Each cloud of rows lies close to a flat space through zero, with a little noise off it, and is much wider in some directions of that space than in others. After each cloud: how many dimensions does that space have?

[[ 23 -17  11   2 -66 -11  -1  26  36 -30  18 -15  -7  36  -2]
 [ 38 -56  12   0  -6  15  22  -6  46 -43 -54  15  -7 -14   7]
 [-25   7  16   1 -18 -38  -7   8  11 -31   5  17   6  30   1]
 [ 16 -36 -30 -19  32  -3  22   0  25   8 -27  27  -8 -19 -11]
 [ -2  11 -19 -46   5 -30  16  15 -34  -6  50  21  -3  -9  -2]
 [ 11  -4 -41 -27  16   6  -2 -14  23 -15  41  24  24  26  -1]
 [ 37 -23   0  42 -37  12 -15  -5  33  38  11 -25  16  13 -26]
 [-35  23  12  30  -5  19  13   3  16   5  18  -7  20   5  -6]
 [-26  31  14  17  33 -12   0 -27 -32 -15  10  20  14 -30  13]
 [ 11 -11   3 -26  18  -4  36 -25 -38  38  50 -36   7 -48  15]
 [-15 -16  25 -18 -26  -8  23   2   8   2  17   0  33   6 -18]
 [ 31  -9 -16  24  11 -14   9  26 -19  16  -6  12 -35  -8  10]
 [ -7  11 -13 -24  19 -17 -10 -30 -13  21   6  23   7   5  -6]
 [-48  20  30   6 -29 -46  16  23  10 -33  17  28   5  53  14]
 [ 26 -29   1  17 -17  -5   0  13  24 -19  -3   1   6  20   2]
 [-13 -20   6 -10  20 -19 -11 -29  -4  50  14 -62  20 -26  -2]
 [ 27  -4 -16  12 -37 -12   5  -4  46  10  31 -15 -22  11  -3]
 [ -5  23   0 -11   0  37  -5  21 -47  18   1  -6  -4  23   9]]
 => 12

[[ 41   3  11 -14 -15  26  15  21 -11  12  13 -35  46  13 -38]
 [ 17 -13 -38  -1  -4  -9 -13  17 -20  -5   6   0  14 -17 -21]
 [-25   2  26 -12  -5  29  20 -53  42  -6   9  36 -60  -3  37]
 [ -3 -36 -28 -18 -29 -17  51  33 -67 -39   1 -13  13 -42 -26]
 [ 21  -1 -10  46 -47  31  -8   4 -15  64   5 -17  26 -25  -5]
 [  0  -9  15  13  -5  -7 -26   8  -1 -16  -1 -20  32  25 -12]
 [-33  24  17 -27  25 -16  19   0   9 -32  -3 -13  -4  14   5]
 [-18  -2 -20 -16  -3  11   1 -13   6 -32  23   7 -18 -30  -3]
 [ -5   7 -33 -51  54  14  56   9   3 -17  -6  18 -11 -10  -1]
 [ -9  46  10 -14  32  12 -12 -27  56  29   1  18 -31  16  23]
 [ 10  -7  18  -5  13 -31  -9  24 -14 -21 -11 -21  30  33 -16]
 [-13   6   9   2 -17 -14 -16  12  30   1  12 -10  -7 -14   2]
 [-12 -12 -22  -9  56 -39  16   4 -18 -34  -4  27 -39 -29  27]
 [ 11 -56 -56  16  -6  27  39  34 -33  -4  15 -13  41 -58 -12]
 [ -5 -29  -2 -16  -5   9  36 -19   7 -17  10  -2  13  10   9]
 [ 38 -24 -12 -12  15   7  36  17 -16  19 -13  -6  39  26 -11]
 [ 19  11   1  -2  27   3  -5   0  -9   8  -9  -6  23  30  -8]
 [  3  -9  14  -4  -3 -15  10  19  -9   1 -27   2   8  23  -5]]
 => 11

[[-21 -14  18 -16  19  19   6  -3   5   7 -23 -29   0 -19  24]
 [ -1  -2  11  13  15   2   1 -15   0  15   9 -12 -11  20   1]
 [ -9 -18  25 -33  43  22   8  31  26  14 -21 -24  -5 -39  52]
 [  3 -13  24   1   5   1  -2 -19   1 -15 -38  -8  -7  21 -35]
 [  3   3 -12   7 -44 -17  -5 -26 -22 -35 -20  26   3  10 -53]
 [-16  26 -60   1 -45  -2   2  16 -22   7  57   7  37 -32  37]
 [  5  -3   1 -24   5  -4   2  27  11  -9 -11  17  -3 -36  17]
 [ -7 -17  26 -36  35  13   5  26  22   3 -30 -11 -14 -45  40]
 [ -2 -32  53 -44  75  30  10  39  47  15 -51 -33 -18 -38  55]
 [ 15  -6  17  20  -7  -6  -6 -26  -1 -20 -34   3  -2  52 -65]
 [-15  -1 -12 -27   5  18   8  35  11   8   3 -17  21 -48  55]
 [ -9 -16  32 -26  42  10   6  11  18  15 -16 -11 -29 -38  41]
 [ -4  19 -29  22 -14  -3  -1  -3 -15  21  55   0  11  11  16]
 [-12 -18  35 -26  62  22   8  24  28  33  -8 -33 -22 -35  66]
 [ 12   4   7  29  11  -3  -4 -15   0  15  17  -5  -8  45 -20]
 [  9   6  -9   4 -16 -12  -4  -5 -10 -15   0  21  -5   3 -21]
 [ 16  11 -16  13 -34 -30  -8 -15 -20 -26   7  46 -14   8 -44]
 [ -8  -2  -1  -6   2   8   2   1   1   3  -2 -12   6  -8  12]]
 => 5

[[-42  21   4   7  13 -18  -5  24   7  14 -24  28 -26  27  -7]
 [-68  31  21 -15 -14  46 -39 -18 -24  -2   5   9  32  40  27]
 [ 38 -12   1   1   5  10  21  -8   3 -10  14  -5   4 -18   0]
 [ 21 -12  -8  -2  -3  -2   7 -10   1  -4   8 -12  10 -15  -2]
 [ 21  -1  -9  12  30 -19  25  25  20   4 -25  24 -46  -9 -22]
 [ 19  -7  -2   0   0   0   8  -3   7  -4   2  -4  -1 -12  -2]
 [ 13  -5   2  -4  -5  12   4 -12  -3 -11  13 -13  14 -10   6]
 [ 14  -8  -5   0 -17  -1  -5 -16  -5  -3  11 -24  25 -14   9]
 [ -6  -4  -7  10   6 -31   1  18  10  13 -14   3 -15   2 -13]
 [-41  26  12  -1   3  17 -13   4  -6   8 -14  17  -5  27   3]
 [ 38 -22 -14   9  -5 -23   7  -2  12   0   7 -25   7 -22  -8]
 [ 23  -8  -8   1  -6   1   6  -9   1  -4   8 -12  11 -16   2]
 [ 11 -10 -13  12   6 -38   8  20  16  14 -14   1 -22  -5 -18]
 [-22  20  14 -10   4  40  -7 -10 -16 -11   4  18   7  16  13]
 [-21  23  23 -13   5  50  -4  -9 -18 -10   4  29   4  18  13]
 [  0   7   7   0  11   5   7   7   1   3  -8  13 -12   5  -4]
 [ 78 -46 -28  12  -5 -47  29  -2  27  -4  13 -42  -4 -51 -18]
 [-43  11   6  -5 -18   4 -30  -7 -10   8   5  -7  22  24  13]]
 => 3

[[ -1  28   2  56 -12   8  23 -44 -33   1  10  -5  -3  16   5]
 [  2   0 -17  17  -1  13   8 -18 -30 -19  -4   5 -21  33  25]
 [-17   8 -48 -49  53 -42 -25  26  16  -3  33  40  -9  20   3]
 [ 22 -17  10 -33 -24  14   4 -15  26   9   8 -45   8 -31  -6]
 [ -2 -25  25 -11 -11 -16  -3   6  12 -38 -13 -17   3   0   1]
 [ -4  -2 -23  38 -34  -8  19  14  -1  12  54  14  14   8   4]
 [-31   0 -15  -2   1 -30   2 -15   3  17  -1  -4  16   4   3]
 [-12 -48 -11 -31  -5 -21   0   7  -1  13  -9   5  -8 -15 -41]
 [ -3  13  -4 -42  24 -15 -37  -3  33 -22   6 -13  26  18 -40]
 [-20  32  -4   6  -4   0  11   5 -19  17  35  -4   6 -17   2]
 [  8  -7  38  17 -30  53  23 -14  -3 -42   7 -17  -7  -1 -29]
 [ 33  24  33  56 -26  19  38 -12  15  22  26  -9   0 -47  19]
 [ -2  25  -1  30   5 -19  27 -20   8  14  32  29  25 -18  -2]
 [ -5  24 -26  17   0  -3 -19  23   6 -13  35  10   7  39  11]
 [ -7  40   0   6  32   0 -16 -16  40 -20   4 -29 -27  30   4]
 [-11 -28  35 -15 -26  35  32 -13  -5  11 -30 -25  -3 -44 -20]
 [ 86   4 -10 -17  37  26 -27   0 -12  28 -19  33 -17 -16 -17]
 [ 39  -7 -19  -4  -9 -14  -8  -2 -24  68   8 -41 -33 -37  -2]]
 => 12

[[ 27  -6 -40  -3   3 -28  27  -4  14   5  -4  27  31  -5  -5]
 [-11   7  -2  -2 -16  -6 -30  -5 -10  -3 -15 -25 -33  -1  11]
 [ -2   6 -38  -6 -21  -4 -19  17   5  17   1  30   8 -14 -14]
 [ -6   2  16 -19   0  -7   8 -20   1   2  14  -9  -2  -3 -10]
 [ -4   8  -7 -23  24 -55  19  12  20  25  39  17  47 -33 -22]
 [ 14  -4  23  -8   6  61 -23 -13  10  49 -11   3 -26   5  14]
 [  9   3   3 -17  15  16   3  31 -27  29  -3   0   1  -7  10]
 [ -9  -6  37  55 -26 -46  -3   8  20 -44  20 -30 -11  -3  41]
 [ 18  18   6  11  -9  41 -35  -8  18 -11  21 -13 -16  31  21]
 [  1   2 -27  13 -15 -43  -3 -32   7 -18  23  20  17  22 -44]
 [ 21  13 -24  14  -1  10  -2   7  23 -11   4   8  14  23  11]
 [ 21   5  -5 -21   6  -2   1  -9 -14  10  -7   0  -4  -7 -10]
 [-21 -32 -32   7 -18 -16   4 -18 -11 -45  10  11  33  -1  -9]
 [ -4   8   8 -17   8  -2 -12  -7   3 -11  17  -3  10 -19 -20]
 [  9  15 -15 -16   6  25 -15   3  10  16  21  28 -12  -5  -6]
 [-28   4   8   1 -23 -49   5  -1   7  18 -13  -6  -8 -14 -23]
 [-12  28  41  21 -16 -40  15  17  46  25  39 -10  -1  15   9]
 [ -5  -4  14  -6  31  36  15  34 -18  36 -18  17 -31 -14  23]]
 => 13

[[  5  -3  -9   4  -3  -1 -30   5   7  -5  -1 -27  -8  25  23]
 [-21  10 -29 -24   8 -18  16  42 -11  13 -27 -32   1  -2 -29]
 [  0   7  -7 -19   9   6  16  36  -5  13  13  -5  10  32  15]
 [ 15  24  -7 -25 -64   0  22  16   3  -2 -13  -3   0  30  11]
 [ 19  -9  22  32  16   6  22 -18   7   7   5  32 -17 -13 -21]
 [ -3  -2   1  11  13  25 -17 -33  -2 -27   7  -1 -17   1  25]
 [-15  -6  27   7  35  19  10   5   8  -8  12 -13 -23   6   5]
 [ -5   9  -9   9   7  -5  24  -1  -2  -4 -14  -2   3  -8  -6]
 [-22 -50   8 -33  27 -37 -50 -17   3  16  20   5   7 -30 -14]
 [-24 -14  -4 -15 -11  -2  -7   2   2  14 -21   3   9 -10 -36]
 [ -8 -29 -21 -38 -43 -32 -29  14  -4  31  -5 -22  -5  23   1]
 [  2  18   5  -6 -24   3  30 -10  -3   6   4  39  14  -9   7]
 [ -5   4  14  17  11 -13  -7 -16  -9  10  20  21  -7 -46   5]
 [  9   1   9  29  17  34  34  -4 -11  -8   0  16  18  -9 -25]
 [ -5  18 -16  -4  14  -5  -9  22 -15   3 -11  -7   9 -29 -31]
 [-16  41  11  26  31  -2  -1  -5   5 -10  -2  15 -19 -46   3]
 [-11  10  17 -10  12  -2  -6   7   3   0  10   3 -20 -17   0]
 [-13 -28 -14 -20 -19 -18 -26 -13  -5  13  -3 -19 -24   6   7]]
 => 12

[[-25   4 -11  21 -25 -27  -6  -2   4  18  13  26  12   6  29]
 [ 16  -4   7  13  26   3  -3 -11   3 -13 -15  -1 -23  15 -20]
 [-51   3 -28  20 -61 -27 -26   1 -12  27  32  39  31  -8  42]
 [-34   2 -35 -10 -55  -8 -47  12 -34  11  47  30  28 -22  19]
 [ 37   0   6 -47  22  15 -16   7 -28 -31  26 -16   0 -27 -30]
 [-27  -1  -5  10 -20  44  19  14   5  25 -43 -15   5   8   0]
 [ -4 -14   3 -25  -1  13 -19   7 -25  -5  30  -8  32 -37   2]
 [  3  -5   8   4  12   0   5  -3   1  -6   0  -6   2  -5   0]
 [-23  22 -29  21 -47 -23  -1  11  15  23 -17  23 -18  30  16]
 [ 44   8  -3  -7  34 -24 -19 -13  -3 -35   6   7 -44  16 -37]
 [-14   2 -19  18 -18 -27 -23 -11  -1   3  14  33 -10  12   9]
 [ 38   0   9 -45  30  24   2  11 -13 -23   8 -28  -7 -18 -33]
 [ 16  -8  18 -20  16  -4  10   1   3  -9  17 -16  17 -17   5]
 [-44   2 -51  -1 -67 -18 -66   7 -39  13  48  48  14  -9  13]
 [ 41   7  18 -15  35  -7  29   1  19 -18 -15 -25 -21   9 -18]
 [-23  -7  -7  15 -14  11 -12   1  -5  14  -1   8  12  -3  11]
 [ 37 -10  24 -32  43  17   2  -4  -9 -27   8 -28  -5 -19 -32]
 [  3  -9  -7 -31  -3  32 -34  12 -36  -9  26  -7  16 -28 -19]]
 => 5

[[  7 -17 -31 -44 -37 -36  61  -9  21 -28 -11   3  10  52 -13]
 [-15  42 -10  27  -8  59 -33 -19  16   2  33  -4 -11  27 -21]
 [-12   4  17  67   2   8 -49   9  -3 -27 -13  59  -7   5  37]
 [ 18  20   9   7  10 -41  37 -11 -10  45  31 -46   8 -33 -35]
 [  3  18  -9  52 -19  20 -38 -30 -21  19  24   4 -54 -18  50]
 [-19 -38   5  32   4 -30 -54 -13   2  55  36 -31 -54  -4   9]
 [-19  22   2   0 -19  49  34  35 -46   6 -43   8  63   8 -41]
 [-12  -9  52 -26  43  -5 -28  21  16 -12 -19  23  37  15 -18]
 [ -9 -26  48 -64  11  35  51 -13  38 -20 -31  23  28  58 -22]
 [-18  24   3  87 -40  83  -7  14 -46  18  40 -24   2  32 -62]
 [ 22  -1  33 -43   2 -44  12 -14 -43  35  17 -19   4   0  12]
 [-26   5  22  27  45 -50 -56  -5  39  10  -6  34   3 -11  16]
 [-14   0   5 -69 -37  55  38 -25 -19  20 -10  -7  10  52  -7]
 [ -7 -26 -11  52 -25  21 -24  14  24 -51  10  29 -24  53  -2]
 [ -2   9 -38 -45   6 -20  -5 -20  55 -26   1   5  -8  19   5]
 [ 22 -14   7 -78  27  -4   9  28  -3 -43 -34  12  32  -8  17]
 [ -6  26 -51  -6  -7 -22 -56  19 -35   5  -9   4   5 -26  38]
 [  0  15   4   1 -20  42   9 -34   9  -5  15   9 -22  29  10]]
 => 10
